Every row belongs to one group in each of 2 separate groupings. Each group adds its own fixed numbers to the row, and there is some noise. The rows also spread widely along 2 directions, which tell nothing about the answers.
Some rows, each with its group in each grouping after it:
[-0.03 -0.90  1.80 -0.80  1.65  1.11 -1.18 -1.77  0.58  1.36 -1.41 -2.02
  1.18 -3.04 -1.29  1.97  1.31 -2.50] => K_249 K_670
[ 2.45 -1.70 -0.89  2.95 -0.78 -0.01 -2.55 -0.08 -0.70  2.14 -2.84 -2.29
  0.55 -3.03 -0.44 -2.09  2.00 -3.68] => K_93 K_87
[-1.77 -1.74 -1.32  0.59 -1.06 -0.97  0.81  1.65 -1.03 -0.57 -1.47  0.79
 -2.21  0.35  0.71 -2.03 -0.19  1.05] => K_93 K_428
[-0.11  0.72  2.31 -0.99  0.47 -1.75  1.83  0.22 -0.21 -0.50  2.86  1.74
  0.88  0.68 -0.40  0.12 -2.66  2.02] => K_278 K_291
[-2.63 -1.16 -1.94 -0.90 -0.54 -0.51  4.19  1.54 -0.93 -0.66  0.57  3.98
 -2.31  1.59  0.55 -4.75  0.64  2.83] => K_278 K_428
[-3.60 -1.88  0.95 -3.87  0.78 -2.06  1.59 -0.73 -0.49 -2.74  1.22  2.47
 -2.65  2.18  0.87 -0.08 -1.04  2.61] => K_249 K_732
[-0.55 -1.51 -0.12  1.30 -0.70 -0.10 -0.31  1.16 -1.08  0.47 -1.19 -2.38
  0.26 -2.13  0.44  0.44  0.52 -0.31] => K_93 K_553
[ 0.97 -1.26  0.00  0.90  0.41  0.79 -0.57 -1.25 -0.72  1.37 -0.29 -0.09
  2.64 -2.18 -0.11 -2.54  0.75 -1.27] => K_278 K_87
[-2.24 -0.16  1.65 -2.72 -0.72 -4.85  1.94  0.63  0.39 -3.28  3.19  2.73
 -1.36  2.50  0.83  1.85 -4.64  5.04] => K_93 K_291
[ 0.61 -2.10  0.88  1.11  0.70  0.70 -0.19  0.05  0.74  1.10 -2.28 -0.48
 -1.84 -1.38 -0.08 -1.10  1.28 -1.08] => K_93 K_670
[ 1.52 -1.23  1.68 -0.35  2.44  1.81 -1.35 -0.61 -1.79  0.11 -1.79 -2.90
  0.49 -1.60 -1.07  1.13  1.62 -4.81] => K_249 K_732
[-0.56 -2.49 -1.62  1.50 -1.72  0.06  1.17  1.85 -1.11 -1.00 -0.90  0.17
 -4.10 -0.10  0.50 -3.62  2.54  0.93] => K_93 K_553
[-0.44 -1.55  1.00 -1.63  1.87 -0.39  0.17 -0.38 -1.45 -1.19 -0.78 -0.32
 -1.75  0.28 -0.16 -0.05  0.71 -1.13] => K_249 K_732
[-1.67 -0.24  0.27  0.10 -0.73 -1.30 -0.40  0.46 -0.29  0.51 -1.20 -1.83
  1.37 -1.60  0.11  1.91 -1.24  0.08] => K_93 K_553

New rows, each followed by its group in each grouping:
[ 1.10 -0.89  2.20  0.09  2.21  1.61 -2.08 -0.55 -0.98  1.69 -1.99 -3.98
  1.68 -2.32 -1.48  2.00  1.53 -4.30] => K_249 K_732
[-1.96 -1.10  0.46  0.15 -0.28 -1.50  0.43 -0.35 -0.56  0.29  0.48 -1.03
  0.12 -1.23  0.26  0.85 -0.33  1.70] => K_93 K_553
[-1.05 -0.72  1.12  0.86 -1.25 -1.31 -0.43  0.46  0.06  1.20 -0.99 -2.54
  1.62 -1.60  0.43  2.15 -0.53  0.03] => K_93 K_553
[ 2.45 -2.31 -0.58  1.65  0.31  1.44 -0.26  1.89 -0.68 -0.40 -2.78 -1.03
 -4.38  0.31 -0.43 -4.06  2.99 -3.21] => K_93 K_732
[-1.81 -1.76 -1.03  0.28 -1.49 -1.53  1.26  1.05 -0.94 -1.42 -0.97  0.15
 -3.43  0.46  0.23 -2.38  1.37  1.77] => K_93 K_553
[ 1.77 -1.89  1.82  0.75  0.39  0.14 -1.45  0.64 -0.62  0.58 -2.23 -1.33
 -0.36 -0.99  0.45  0.15  0.53 -3.51] => K_93 K_732
[-2.50 -1.29 -1.10 -0.45 -1.68 -2.49  1.47  0.67 -1.43 -1.20  0.49  0.55
 -2.31  0.45  1.08 -0.78 -0.86  2.62] => K_93 K_553
[ 0.29 -1.66  1.54  0.45  0.84 -0.59 -0.07  1.32 -0.09 -0.91 -1.08 -0.51
 -1.40  0.30  0.95 -0.19 -0.43 -1.21] => K_93 K_732
[-0.54 -1.89  0.98 -0.96  1.59  0.44 -0.04 -0.16 -1.30 -0.83 -0.99 -1.28
 -1.65 -0.03 -0.17 -1.19  1.58 -2.00] => K_249 K_732
[ 0.44 -0.64  1.95 -0.85  1.43  1.09 -1.03 -1.20 -1.58  0.71 -1.38 -2.43
  0.64 -1.14 -1.17  2.01  0.65 -2.62] => K_249 K_732
[-0.10 -1.79  1.24 -0.27  0.25 -0.83 -0.02  0.61  0.07 -1.01 -1.10  0.07
 -1.50  0.76  0.45 -0.91 -0.40 -1.05] => K_93 K_732
[ 3.68  0.29  3.19  1.56  0.03 -0.60 -2.59  1.68  0.39  1.42 -0.82 -3.76
  3.22 -2.73 -1.37  2.96 -0.75 -3.29] => K_93 K_291
[ 2.14 -0.31  0.62  0.94 -0.70 -0.80  0.23  1.53 -0.35 -0.73  0.39 -0.44
 -2.72 -0.31 -0.82 -2.05  0.47 -0.15] => K_93 K_291
